The same things were measured in two ways. Each way mixes the same 11 hidden numbers, adds some noise and spreads widely along 6 directions of its own, which tell nothing about the thing.
In the rows, zero is written as 128.
Some things both ways: the first way, then the second way.
[ 94  93 155 163 124 114 107 170 168 120 144  99 152 113 215  81 148 135
 120  75]
[161  95 116 181 131 144 116 165 115 148 134  52 137 118  97 180 127 129
 135 117 101 109 175]

[114 112 126 146 170 114 138 172 166 114 102 102 139 159 100 132 120 147
 109 152]
[ 88 108  67 122 143  92 102 147 106  83 144 132 167 146 130 159  93 139
 125 129 102 136 142]

[148 105  79 110 138 130 106 106 156 150  86  65 137 126 149 142 150  97
 129 100]
[148 119 112 135 168 129 110 113 125 171 156  88  97 187 150 140 168 156
 118 151 147  96 128]

[134 149 180 150 130 138 157 198 169 134 121 198 157 106 141 117 114 166
 138 123]
[102 100  55 138 117  64 105 176 106 106 147 139 172 145 184 153 103  80
 108 109 109 164 159]

[146  92  76 145 146 112  71  88 120 139  84 111 128 127 151 165 116 109
 117 124]
[171 171 137 119 123 109 119 109 159 161 158 163  82  94 128 172 104  96
 121 113 152 131 110]

[163  82 130 172 136 123 143 148 159 140 111 108 148 104 150 144 119 175
 115 113]
[ 92 111 150 153 115  80 119 157 149 100 131 131 160 126 149 126 144 120
  93 127 127 146 135]

[121 155 177 178 186 124 156 197 183 124 100 140 112 151 114 148 113 164
 141 140]
[116 147 141 149 141 107 107 126 138 132  92  70 131 149 103 146 121 163
  98 136 114 107 168]

[113 130 152 139  62 145  93 125 120 141  84 147 143 108 137  87 120  55
 131 181]
[119 144 125 117 103 141 129 149 142 113 103 119  99 105 103 143 150 145
  88 155 115  92 103]

[144 144  78 138 217 128 171 170 173 125 162 106 116 125 134 147 112 189
 110 117]
[130 129 164  87 124 124  97 148 151 175 110 118 129  68  89 178 136 152
  78 203  84  86  74]

[173 108 156 201 115 130 129 136 156 140 107 105 140 189  76 137 131  72
 146 149]
[ 85  89 130 136 117 103 114 146 139 103 103 111 133 125 125 134 107 141
 145 123 127 127 148]

[ 98 144 184 118  90 173 120 185 148 157 124 200 136 123 134  94 128  48
 127 199]
[ 97 132 109 110 135 106 140 119 105 110 171 173  99 172 168 104 135 127
 160 124 171 129 119]

[142 113 148 150 121 194 122 144 135 162  85 139 135 179  48 142 118 102
 154  99]
[123 117 121 125 159 147 118  80 118 137 139  77 150 185 142 136 130 151
 156 115 149 113 161]

[135 109 172 137  85 171 124 167 136 178 101 200 155 137  83 108 113  77
 118 193]
[ 76 143 159 121 136  93 140  69 155 122 173 140 118 160 154  94 123 128
 140 110 181 129 147]

[193 110  85  87 128 183 112  92 123 197  74 103 122 157  78 111 136 131
 145 156]
[147 127 185 133 117 176 125 144 144 130  90 100 141  90  38 160 148 162
  94 180  68 101  95]

[170 180  80 125 144 134 157 110 156 126  87  97 121 121  83 170 115  88
 145 149]
[127 126 151 135 123 116 136 105 166 141 129  97  88 129 109 123 149 128
 109 125 154 116 112]

[118 144 131 136 163 107 122 158 150 133 116 115 137 144  80 167 123  82
 121 156]
[142 152  73 113 168  89  92 102 124 168 179 120  90 140 167 164 103 135
 131 119 163  99 141]

[135 125 109 113 149  66  51 121 115 146 128 138 127 167  61  98 127  76
  94 223]
[119 129  74  72 145 123  88 178 111 141 109 141 139 101 130 209  99 161
  90 217  59  71 116]

[126 183 100  88  98 185 115 112 134 160  79 178 143 135  69 134 133  53
 147 124]
[157 119 122 113 106 178  99 138 125 167 103  77 137 112 123 149 139 148
 100 158  98  91 128]

[154 124  67 100 166  95 133 128 166 139 130 121 143 173  70 148 121 134
  73 208]
[146 138 139  97 133 177 120  68 117 176 162 127  90 184 149  86 144 156
 155 143 162 107 116]

[143 129 150 162 102  79  68 133 122 134 144 145 147 141  94 111 117  33
 122 190]
[146  95 185 162  96 146 146 157 132 116 146 134 126  72  97 121 132 113
 163 110 139 143 110]

[123 187 121  88 126 197 110 129 105 177 110 180 104 100  99 111 157  98
 135 173]
[129 167 176 145 180 112 143  51 173 142 111 121 114 118 104 131 138 121
 119 119 156 102 138]

[170 121 175 174  91 108  62 100 112 135 115 132 138 181  67 116 122 105
 146 172]
[120 119 136 155 123 106 183 126 136  80 130 154 135  86  98 147  88  58
 175  78 144 156 151]

[199  86 141 167 132 132 132 116 165 156 148  65 144 158 141 160 150 171
 134 115]
[138 122 173 150 149  95 150 109 147 154 144 122  88 140 139 122 147 110
 157 112 183 130 126]

[165 109 103 155 175  80 105 124 157 132  89  94 133 170  91 165 142 116
 122 141]
[125 125  98 119 147  73  87 143 150 150 116 119 122 121 148 178  80 135
 101 149 112 117 155]

[148 137 105 150 150 100 101 124 161 128 119 131 133 168 131 139 111  87
 137 127]
[113 114 149 154 132 112 120  98 125 167 169  84 121 166 124 128 133 114
 159  95 149 132 165]

[120  96 155 108 100 131 100 145 148 141  93 121 163 119 141 129 131 122
 114 169]
[122 128 131 145  97  97 148 184 130  85 159 136 137  85  95 165  97 111
 113 124 115 148 128]

[112  92 158 159 144 126 107 160 134 131  98 121 131 122 119 140 108 166
 103 155]
[113 151  73 103 133 110  94 168 104  90 123 142 152 148 151 176 129 157
  87 157 103 113 118]

Other things, the second way, with their names:
Q_481: [104  86 128 159 118  98 143 148 119  95 115 121 141 145 148  92 142 102
 146 100 151 158 136]
Q_363: [ 98  92  90 144 168  60 101 126 118 127 167 127 155 183 190 126 120 119
 130 120 145 150 158]
Q_435: [135 116 140 112  84 139 128 180 129 127  90 169 133  28  95 142 118  96
 107 167  78 117  84]
Q_527: [121 122 184 142 152 119 117 141 140 134 133 133 151  83 104 133 154 155
 103 173 113 101 100]
Q_182: [161 138 155 129 101 142 125 147 129 154 131 168  89  94 151 116 143 112
 137 135 148 119 103]
Q_980: [152  98 161 144 130 168 138 104 139 138 125  90 152 153 153 124 129 129
 159 117 150 131 168]
Q_943: [120 113 135 129 122  96 113 115 126 149 137 186 123 101 164  78 113  86
 147 116 144 151 112]
Q_411: [157 140  99 114 116 159 137 113 120 102 111 174 129 116 120 135 100  92
 146 111 121 144 114]
Q_63: [165  96  85 124 127 146 116 134 136 173 140  37  77 175 102 188 113 148
 131 138 123 105 146]
Q_658: [115 106 172 114 103 124  95 176 126 126  99 166 150  78 121 125 154 141
 107 175  95 125  67]
Q_46: [ 86 114 183 118 131 132 143  54 155 132 126 154 137 108  90  75 137 104
 146 123 134 129  97]
Q_618: [120 146 109 117 112 114 141 131 134 131 150 118  85 117  96 163 116 115
 122 123 133 114 122]
Q_238: [ 82 147 144 106 154  95 133 107 141 135 136 101 112 177 152 139 159 159
 109 157 162  89 135]
Q_886: [143 140 182 160 107 108 135 150 159 111 160 184 103  94 122 115 120 120
 122 125 143 154 113]
Q_453: [155 153 164 146 118 142 128 113 140 158 152  72 105 132  75 178 103 140
 139 108 131 119 164]
Q_598: [122 123  95 141 129 135 161 126 130  87 130 113 156 152 137 151  98 106
 127 117 121 131 190]
Q_513: [ 83 121 201 154 113  84 135 119 153 129 152  86 170 114 108 140 123 114
 127 101 143 145 161]
Q_350: [ 32  88 160 129  85  75 124 181 136  46  99 169 231 105 130  88 145 118
  62 163  74 171 100]
Q_630: [128 107  81 150 132 105  91 138 122 120 138  96 150 150 131 140 113 130
 105 112 110 141 145]
Q_191: [172 139  97 152  94 131 160 179 135 105 134 122  88  70  75 187  75  93
 127 113 110 128 148]
Q_969: [144 137 160 142 121 148 111 165 119 142 158  91 145 112 113 176 115 172
 124 153 112 100 163]
Q_413: [106 143 157 148 155  88 153  71 135 132 167 106 114 176 130 101 143 116
 148  89 189 138 145]
Q_137: [163 122 116 121  75 159  77 203 105 126  78 161 128  72  99 136 119 144
  93 168  57 128  79]
Q_960: [ 79 140 143 134 194  67 123  47 143 143 164  95 111 183 132 105 135 154
 140 111 186 111 145]
Q_295: [160 134 110  99  90 124 104 178 105 116 123 180 130 105 161 132 126 117
 113 140 128 155  69]
Q_654: [134  96 120 131 139 133  83 108 139 168 116  83  94 187 162 106 150 169
 128 137 150 110 134]
Q_143: [133 156 107 148 147 126  97 137 116 128 144 118 102 156 128 132 149 173
 100 140 127  98 135]
Q_525: [ 92 112 162 138  92 119 166 175 125  59 112 161 151 130 108 128 131 113
 135 135 115 158 121]
Q_792: [114  98 133 170 134  99 130 154 107  81 119 131 165 124 105 115 150 109
 133 104 122 161 109]
Q_247: [ 95 132 130 144 161  96 100 103 121 115 139 101 140 175 173  90 157 171
 120 115 172 115 145]
Q_824: [174 104 179 159  82 197 134 128 133 153 118  68 116 102  74 103 153 132
 137 113 125 125 117]
Q_157: [118 116 160 163 115 143 136  98 154 124 132  87 150 103  87 121 116 115
 128  99 119 127 164]

Some of these things the first way, each followed by its name:
[146  50 154 210 161  77 115 189 167 125  90 116 131 111 178 130 103 115
 112 133]	Q_886
[ 89  62 172 145 146 131 133 185 171 120 142  82 167 143 185 114 158 180
 100 137]	Q_960
[145  91 122 166 139  61  76 107 137 114 135  81 136 152 109 153 110 143
  90 178]	Q_238
[ 75 162 142  88 127 181 121 186 137 159 126 218 124 102 170  98 125  87
 120 177]	Q_453
[148 105 138 108 117 186 141 117 164 157  92  83 151 155 135 167 147 175
 136 115]	Q_413
[129 124 140 152 130 145 108 134 139 141 113 161 143 145 122 159 107 120
 131 115]	Q_513
[144 130 202 175  90 101 109 153 150 113 139 147 166 137 132 105 132 115
 140 161]	Q_481
[153 132 125 125 134 118 138 127 177 123  94  64 135 139 116 148 138 147
 126 157]	Q_191
[168 156 135 156 174  83 127 163 160 132  96 138 134 158  56 160 108  84
 147 141]	Q_363
[138  96  89 174 184  58 165 165 185  94 172  76 156 123 172 121 143 167
  73 156]	Q_654
[ 97 206 135 144 174  84 110 161 147  82 130 137 111 114 139 141 113 113
 138 155]	Q_792
[160 112  34 151 192 140 167 110 181 105 116  61 126 178 126 147 121 191
 118  89]	Q_46
[112 146 134 124 137  67  98 158 137 115  97 159 157 124 108 108 115  92
 117 195]	Q_630
[103  89  71  60 150 113  96 120 152 157 152  89 150 120 135 154 172 147
  38 187]	Q_969
[159 155  87 115 200 108 178 160 182 135 130 115 125 145 115 149 131 189
 104 189]	Q_137
[125 130 129 135 137 153 166 158 176 123 126 100 139 126 166 126 118 163
 121 147]	Q_618
